The rows come from 5 hidden closed curves, with some noise, and rows from the same curve form a group. Each curve winds through 6 dimensions. The rows are also pushed far along 4 directions, which tell nothing about the answers.
Known rows, each followed by its group:
[-3 -12 -2 -11 -2 -7 0 8 0 12 -19 -19 -3 -6 11 -33 -20 -14 -6 8 -5 -1 16]  Q415
[-7 6 7 -1 -2 8 -1 -3 -6 5 -19 0 22 -3 -4 3 -9 0 8 -5 1 -21 6]  Q553
[6 -13 2 -2 3 -4 -7 5 0 2 17 16 -26 -13 0 0 -6 8 -3 5 4 6 -1]  Q413
[-32 9 3 5 6 -4 14 4 6 11 11 -7 16 -6 8 8 -1 10 -2 2 4 -2 0]  Q492
[11 4 0 -7 -7 0 -7 3 -15 4 -21 -3 19 12 -10 -5 -10 -16 5 -9 -9 -8 -3]  Q415
[-2 3 -1 1 -4 1 -11 -5 4 -6 2 -2 0 5 -6 8 -1 -4 3 -5 2 -5 1]  Q553
[7 21 -16 5 -30 5 17 -11 1 -34 -18 0 -3 15 -1 -16 1 0 -6 -17 -4 8 1]  Q413
[33 -6 -2 -3 7 12 4 3 -9 -1 -1 7 -15 12 -6 0 12 -10 0 6 -6 14 -14]  Q492
[6 -8 2 -17 8 -9 -9 7 6 9 -17 -18 8 0 1 -18 -6 -9 6 10 -9 -2 18]  Q31
[-9 -13 0 -11 8 -7 -13 1 9 11 -3 -23 11 -5 8 -10 -8 -11 0 9 -3 -2 13]  Q415
[-34 10 7 9 -6 1 0 -5 5 -5 16 4 17 -11 -2 21 -10 20 3 -9 12 -19 1]  Q413
[0 -22 6 -5 12 -7 -16 0 9 4 -8 -11 5 -15 14 -7 -3 -3 -1 15 -2 -6 15]  Q492
[8 -2 1 7 8 10 4 7 0 0 32 15 -26 7 -7 19 14 2 -1 4 2 10 -19]  Q492
[-9 -7 -11 -6 -13 -9 2 0 13 -15 11 -9 -22 -11 14 -28 -14 4 -11 1 0 11 11]  Q413
[21 -2 -8 7 -11 2 3 -3 -2 -19 -8 12 -24 4 2 -8 9 -3 -5 -3 -4 10 -2]  Q492
[-14 -2 1 9 3 12 0 -3 12 -11 34 9 -15 -10 0 18 6 14 -5 1 7 2 -6]  Q31
[12 -25 12 -11 19 1 -20 7 2 12 9 1 6 -11 -5 12 -8 -1 4 22 -2 1 1]  Q553
[8 -8 12 10 16 9 -11 0 -11 14 -3 14 5 -2 -5 25 12 -4 5 5 3 -12 -9]  Q31
[-11 6 2 17 2 9 6 -3 3 -4 12 17 -11 -7 3 19 12 12 -2 -1 7 -3 -5]  Q415
[-4 1 4 5 7 11 -1 1 -1 3 14 8 -11 -2 -2 11 7 1 3 -4 5 -11 -5]  Q553
[-2 -2 -5 -4 -2 4 7 1 8 -10 2 -9 -4 -1 7 -13 -1 0 -4 4 -4 6 5]  Q31
[-19 9 -3 -3 -3 -6 6 0 5 3 2 -8 16 -2 4 -6 -9 2 -2 -6 -4 3 2]  Q415
[-7 21 -1 10 -18 -2 11 -5 -10 -6 -16 8 17 10 -9 6 -3 6 3 -16 3 -8 -4]  Q492
[19 8 -4 -2 -8 3 4 -9 -9 -13 -23 -4 14 13 -2 -7 8 -6 3 -9 -5 -3 -3]  Q553
[22 4 1 4 -10 6 -5 -6 -10 -16 -8 15 4 10 -16 15 5 3 8 -8 1 -5 -9]  Q492
[-11 -18 15 1 18 7 -17 6 7 16 7 5 8 -17 -2 23 -7 2 3 21 1 -9 8]  Q553
[18 -14 12 -3 19 13 -6 5 -6 14 1 20 -13 -13 -6 9 1 3 3 14 0 0 -1]  Q413
[21 -2 -8 11 -6 11 8 -2 1 -22 4 17 -36 2 5 -5 14 0 -9 1 -4 12 -6]  Q413
[5 -4 -4 -4 7 3 4 -2 8 -7 18 -2 -13 -3 5 -3 12 6 -2 3 1 8 -5]  Q553
[-29 -2 2 1 2 7 3 1 16 0 14 -11 -3 -16 12 -7 -10 6 -5 6 2 -6 12]  Q413
[3 5 1 4 -12 7 -6 3 -4 -6 -12 -1 13 15 -13 10 -8 -11 4 -2 -4 -6 -3]  Q553
[-32 7 -13 -1 -7 -17 3 -10 24 -6 10 -10 -7 -15 15 -14 -4 14 -11 -5 5 17 19]  Q413
[-14 24 -2 12 -13 -3 17 -5 -4 -9 3 1 20 15 -8 19 7 12 3 -13 8 0 -13]  Q415
[-9 -3 3 -8 10 2 0 7 12 3 6 -5 -3 -7 2 -4 -1 8 5 11 -2 -3 12]  Q31
[-20 18 7 11 -7 10 16 -4 -3 -7 2 5 21 2 -8 21 0 16 7 -5 11 -17 -5]  Q415
[-12 9 10 -1 9 3 -5 2 3 8 -1 -3 25 5 -10 22 5 6 15 1 3 -18 4]  Q31
[-5 10 -6 -4 -9 -1 0 -4 2 -3 -15 -23 21 15 -1 -9 -4 -13 2 -6 -5 -3 4]  Q492
[1 -3 -4 -6 -1 -2 -6 -4 3 -1 -14 -6 9 -6 6 -16 -5 -7 -3 -1 -10 2 9]  Q415
[-15 -2 11 2 9 10 0 4 0 10 0 -1 14 -8 1 8 -5 3 4 8 1 -17 4]  Q492
[3 -5 -3 -9 -6 -7 -4 -1 3 -4 0 -2 -4 -5 1 -13 -9 1 -3 -1 -1 7 5]  Q31
[10 4 -6 4 -6 -4 2 -6 1 -16 14 10 -8 7 -4 9 12 9 -2 -7 0 15 -12]  Q415
[-5 5 9 10 1 14 -8 -1 -6 3 -10 8 9 3 -7 19 3 -6 8 -5 3 -22 0]  Q31
[-8 19 -12 -6 -16 3 14 -9 7 -12 -13 -17 14 10 0 -19 -5 -2 -3 -11 -4 10 8]  Q492
[-20 -4 7 -3 10 5 -4 0 11 6 17 -9 13 -9 2 10 -4 7 2 8 4 -7 3]  Q413
[-6 -4 0 4 8 -5 -1 -2 9 -2 26 10 -11 -8 2 15 10 15 -4 4 5 14 -6]  Q553
[-4 -3 -5 -4 2 -1 0 -7 14 -10 5 -13 1 -4 9 -7 6 4 -3 3 -1 7 7]  Q553
[-32 4 15 5 11 18 1 -3 10 6 4 -6 33 -11 1 25 -1 9 7 8 4 -23 7]  Q553
[-14 10 -1 0 -2 -4 2 0 -2 13 -10 -12 17 7 -1 -1 -5 -9 2 -6 0 -3 3]  Q492
[-3 -18 3 -12 14 -10 -19 3 7 18 -4 -19 9 -8 8 -11 -8 -14 -1 11 -5 0 12]  Q415
[-1 12 -3 4 -10 8 12 -2 -4 -5 -12 8 -1 3 -2 -4 -1 1 -1 -6 -2 0 2]  Q413
[-30 12 -6 2 -7 -6 2 -8 16 -7 4 -6 10 -9 9 -3 -4 9 -6 -11 -2 3 11]  Q415
[-1 -3 -5 -9 -12 -7 -3 0 6 -10 -10 -11 11 0 0 -11 -16 0 -1 3 -6 8 10]  Q553
[-7 -5 -12 0 -7 -15 -4 -5 8 0 -2 -8 -13 -8 14 -20 -5 -5 -13 -4 0 15 10]  Q31
[22 -11 5 -8 7 7 -2 3 -10 4 -20 -3 8 1 0 -9 -2 -10 2 10 -8 -4 1]  Q31
[0 -3 4 -8 -4 -1 -9 0 0 -2 -10 -6 25 0 -9 5 -15 -1 5 5 -4 -5 6]  Q553
[-7 14 -9 11 -13 8 19 -2 4 -17 8 3 -14 6 6 -5 6 4 -8 -8 -1 9 -5]  Q31
[-5 6 -1 2 -1 -8 -3 -2 -4 8 -5 2 10 2 -2 3 -1 -4 -1 -8 -2 0 -2]  Q415
[-15 -6 -4 -10 9 -15 0 11 17 11 16 -9 -18 -12 8 -17 -6 7 -3 9 -2 12 16]  Q31
[-2 15 -14 9 -20 -9 18 -2 1 -17 2 10 -21 3 5 -13 1 9 -9 -13 0 18 -1]  Q492
[14 -17 -5 -20 13 -4 -5 -1 7 15 -13 -19 -3 -6 11 -28 -4 -14 -5 15 -8 19 13]  Q492
[16 -7 4 3 2 14 2 8 -7 -3 11 8 -18 8 -8 7 3 -5 2 8 1 -4 -12]  Q415
[-18 2 6 2 11 1 -4 0 5 15 -14 -10 21 -4 5 5 3 -2 5 4 -1 -14 13]  Q31
[13 -2 5 3 4 3 8 -1 -8 -2 1 15 -1 -4 -2 8 7 10 0 4 1 5 -8]  Q413
[-9 25 -14 22 -26 2 22 -8 0 -25 -8 8 -10 10 6 -4 11 5 -9 -20 1 6 -3]  Q413
[3 7 -2 13 -12 -6 6 -6 -8 -15 8 16 -6 3 -2 13 8 13 -3 -10 7 3 -14]  Q413

New rows. What belongs after each?
[-30 10 -10 12 -11 -11 13 0 14 -11 5 -14 0 -2 19 -10 4 6 -10 -3 0 6 7]  Q492
[-27 9 -6 -3 -7 -11 -5 -3 15 0 -1 -12 5 -5 4 -7 -9 4 0 -8 3 -3 17]  Q31
[23 -4 -11 -8 -18 -7 3 -1 -3 -18 -19 -9 -10 10 1 -26 -6 -7 -4 -1 -3 11 4]  Q415
[-7 -9 8 1 7 3 -14 -2 7 3 0 3 10 -12 -1 15 -4 5 2 10 0 -6 9]  Q553
[0 3 -15 11 -13 -8 8 -6 4 -11 0 4 -27 -2 14 -16 7 -2 -16 -7 -1 22 0]  Q31
[6 -1 -4 -1 -11 -4 -5 3 -6 1 -27 -12 3 10 2 -19 -9 -20 0 -3 -8 -7 9]  Q492
[-12 -1 -2 1 -9 -13 0 -4 -1 0 -13 -4 7 -12 11 -15 -11 4 -6 -4 2 -2 11]  Q413
[-16 -19 11 -3 22 6 -11 5 15 12 33 -6 -7 -16 5 15 2 7 1 20 7 -3 3]  Q415
[-10 9 -5 16 -10 1 7 3 3 -11 15 7 -20 6 2 7 7 2 -5 -6 3 1 -5]  Q492
[12 13 -2 7 -15 -1 3 -1 -16 -5 -23 8 9 17 -11 5 1 -8 3 -13 -3 -3 -7]  Q553
[-32 10 4 15 4 7 3 -11 9 2 8 2 16 -11 7 21 7 12 -2 -3 9 -9 2]  Q31
[-12 -19 6 4 20 -3 -10 0 20 2 35 7 -18 -23 12 16 11 17 -4 18 7 7 3]  Q492
[-5 1 -6 -2 -10 -3 11 -2 2 -4 -25 -13 5 -5 14 -28 -10 -3 -7 1 -4 1 16]  Q415
[-28 -5 7 5 14 6 -6 -5 14 8 28 -2 10 -16 5 23 2 11 -1 6 9 -6 0]  Q31
[26 -4 7 -7 6 7 -5 0 -14 0 3 12 -3 5 -11 7 5 1 8 -3 1 -8 -14]  Q553
[6 9 -1 3 -9 2 12 -4 -6 -11 -17 -1 18 7 -1 -2 4 3 0 -3 -4 -3 -4]  Q492
[2 1 9 4 0 20 -2 6 -4 -5 12 10 0 5 -14 20 -2 0 6 3 0 -14 -10]  Q553
[16 2 2 13 -6 8 1 -7 -6 -20 7 24 -14 1 -7 18 13 11 1 -6 4 -1 -13]  Q413
[1 21 -1 3 -6 11 5 -10 -5 -5 -8 -2 25 20 -16 19 11 -2 8 -14 3 -3 -10]  Q492
[-30 0 9 10 10 7 1 -1 8 12 2 0 9 -17 9 12 -2 8 0 6 7 -15 11]  Q415
[20 -13 11 6 7 8 -15 1 -9 -4 -6 11 5 3 -7 21 9 -2 8 8 -1 -16 -8]  Q492
[-19 22 -10 8 -12 -2 6 -10 7 -2 -4 -4 5 8 0 3 4 0 -2 -16 4 5 4]  Q492
[-1 2 -5 -8 -15 -10 6 -3 -6 -8 -28 -22 28 4 8 -26 -15 -7 -3 -4 -6 -4 7]  Q413
[12 7 -17 8 -14 -4 1 -3 4 -19 8 6 -28 12 2 -8 12 -7 -9 -13 -7 20 -8]  Q415
[-8 -3 0 -1 -7 5 4 3 7 -8 1 1 -4 -7 2 -6 -13 4 -4 7 -5 3 8]  Q553
[-20 10 -5 10 -10 -5 4 -9 2 2 -8 -4 8 -3 9 -3 -3 -2 -7 -11 3 0 5]  Q31
[-4 -21 9 -6 15 -1 -9 10 0 25 -8 -8 -6 -17 10 -13 -13 -11 -2 18 0 -9 13]  Q415
[7 7 -13 -4 -9 -15 4 3 6 -10 -2 -7 -15 11 2 -18 5 -3 -2 -5 -5 18 5]  Q31
[-34 12 -5 2 0 -6 14 -10 16 -1 1 -13 9 -15 18 -13 -1 12 -7 -5 4 0 15]  Q553
[7 -20 -4 -9 4 0 -8 4 10 -1 -2 -6 -21 -14 13 -26 -7 -8 -9 11 -7 7 14]  Q415
[-3 -11 6 9 16 0 4 6 6 -1 31 10 -11 -9 7 19 16 14 -3 14 3 6 -11]  Q492
[9 -6 -8 -6 2 -14 5 4 10 -6 16 5 -23 -5 4 -11 5 11 -6 4 -1 24 1]  Q31
[-13 -17 8 0 17 10 -12 -2 13 5 28 3 -9 -20 5 14 0 9 -3 13 6 -3 1]  Q31
[15 9 -2 -2 -7 3 -5 -4 -15 0 -29 -10 16 19 -8 -7 2 -20 7 -14 -3 -15 -4]  Q553
[14 -7 -5 2 -11 -3 -1 2 -2 -19 13 12 -27 -3 0 -8 -5 6 -6 -2 1 7 -6]  Q413
[18 1 -9 -1 -12 4 -1 -7 2 -24 -7 3 -15 5 0 -13 5 -1 -3 -7 -3 5 2]  Q553
[-29 13 4 15 -5 12 13 -1 6 -2 12 3 0 -2 2 16 3 10 0 -3 8 -12 0]  Q415
[-31 19 -9 9 -9 -2 15 -7 12 -3 -1 -12 5 1 12 -8 5 3 -6 -12 2 -1 7]  Q553
[14 -18 5 -4 10 -2 -9 -4 -2 3 -18 -4 9 -10 8 -4 2 -4 -1 11 -3 -3 7]  Q413
[-20 11 -5 -2 1 1 14 -5 11 6 -6 -16 16 -1 10 -10 0 2 -4 0 -1 6 8]  Q492
[-21 6 -10 -4 -13 -9 4 -2 14 -11 13 -10 -4 -5 5 -12 -12 8 -6 -6 3 7 9]  Q413
[-2 1 -10 5 -13 -4 -3 -2 7 -15 12 -1 -19 4 3 -6 0 -1 -5 -7 2 7 0]  Q413
[28 -16 6 1 6 -4 -9 10 -15 2 -6 4 0 8 -5 6 5 -10 5 10 -6 -4 -13]  Q492
[-9 22 -17 10 -21 -12 9 -7 3 -15 2 -1 -4 15 0 -4 5 -1 -7 -22 -4 14 -6]  Q415
[0 17 -1 6 -18 -4 7 -3 -17 -9 -12 0 29 17 -12 9 -6 0 6 -17 3 -13 -14]  Q413
[-3 -11 -6 -6 -1 -12 3 -3 10 -1 -15 -18 -5 -11 20 -27 -5 0 -8 11 0 10 19]  Q415
[-19 6 2 -5 -1 -3 -10 -8 4 5 -18 -11 34 -7 3 -2 -10 -3 3 -7 -5 -13 13]  Q415
[8 2 -7 10 -9 -3 0 -4 -1 -12 17 17 -25 3 -3 9 8 4 -6 -9 5 15 -13]  Q31
[-30 -3 6 -4 5 -7 -13 -4 6 12 -7 -26 35 -8 8 2 -13 -4 4 2 5 -21 12]  Q413
[24 -4 8 1 2 11 -5 12 -14 1 10 26 -21 6 -19 14 0 0 8 0 0 -6 -15]  Q31
[1 -22 14 -3 15 5 -21 0 2 9 1 2 0 -19 4 7 -5 -1 3 13 3 -15 8]  Q413
[-12 13 4 13 -9 7 8 -1 3 -15 19 18 9 4 -13 33 3 19 3 -2 5 3 -12]  Q553
[-4 17 3 10 -7 -3 -1 -3 -11 2 -11 14 11 7 -12 20 4 4 8 -15 6 -10 -5]  Q31
[-4 -5 0 -1 -8 -8 -1 5 -1 -2 -19 -10 7 -4 9 -18 -12 -6 -3 3 -5 -8 11]  Q492
[-11 11 -15 3 -14 1 13 -1 17 -23 16 -8 -22 6 6 -14 3 3 -8 -6 -3 13 3]  Q31
[16 -8 12 -1 14 11 -9 2 -14 15 -14 4 10 3 -6 10 7 -13 9 5 -2 -17 -5]  Q553
[1 -17 -8 -5 -2 -14 -7 6 12 -6 9 -11 -24 -8 14 -22 -7 -4 -10 8 -4 12 11]  Q492
[-6 -10 3 9 9 -9 -7 2 6 4 19 14 -19 -13 6 13 8 11 -4 6 5 5 -1]  Q492
[13 13 -5 2 -8 -6 8 -2 -2 -15 -3 9 0 12 -9 4 12 10 5 -8 -1 9 -5]  Q31
[5 -19 6 -5 7 -2 -14 5 -5 7 -4 -13 6 -1 5 -5 -6 -13 0 9 -2 -10 0]  Q413
[27 -11 6 -8 3 2 -5 1 -11 -2 -22 2 10 0 -3 -6 -2 -4 3 9 -6 -2 0]  Q492
[18 -1 -5 -2 -10 3 -2 2 0 -15 -13 5 -17 4 -2 -17 -2 -5 0 -2 -6 2 7]  Q31
[12 -8 -1 -12 1 7 0 2 0 4 -18 -12 1 -1 4 -23 -9 -13 -1 8 -9 2 10]  Q492
[2 -5 -1 2 2 -8 -2 0 -1 9 -12 -9 0 0 7 -7 3 -9 -3 3 0 2 4]  Q415
[-4 18 -2 11 -16 12 12 4 -2 -17 17 11 1 18 -16 22 2 5 2 -7 1 1 -18]  Q553
[24 8 -10 -5 -12 2 11 -6 -3 -18 -3 4 -6 14 -9 -7 7 1 -1 -6 -4 19 -10]  Q492
[-27 24 -12 -2 -14 -11 15 -6 8 -1 1 -17 17 9 0 -8 -8 4 -3 -16 2 10 3]  Q492
[8 -3 5 -8 8 -9 -2 6 -9 19 -27 -5 17 2 -1 -9 -3 -8 6 5 -5 -5 9]  Q31
[-7 -7 5 -9 -5 -13 -14 3 -4 8 -31 -20 31 -3 4 -14 -20 -12 5 2 -5 -20 17]  Q492
[-1 8 -6 3 -10 -1 10 -3 7 -21 16 11 -16 -2 0 1 5 17 -3 -5 2 12 -3]  Q31
[-11 4 4 7 -8 4 -2 2 -7 -1 -5 0 5 0 -1 2 -9 -5 2 -6 3 -19 0]  Q413
[-4 -4 1 8 1 0 -7 0 1 -6 20 3 -6 2 -2 16 4 3 1 -1 6 -5 -10]  Q413
[11 3 1 -9 -4 6 -4 -6 -2 -3 -23 -4 19 3 -9 -2 -6 -4 6 -1 -4 -5 8]  Q413
[-7 3 5 -8 10 2 2 1 -3 21 -3 -2 14 -3 -5 2 -7 0 3 2 1 0 1]  Q492
[31 -2 -3 -5 -9 -11 6 6 -21 1 -28 -1 7 15 -4 -18 -3 -14 0 -1 -9 8 -8]  Q492
[-5 8 -6 4 -15 -2 -2 -9 7 -18 -13 -7 11 3 0 -1 -2 1 -2 -5 -4 3 8]  Q553
[4 -15 4 -16 16 -11 -10 13 6 18 5 -4 -12 -9 0 -11 -6 -2 4 14 -4 4 12]  Q31
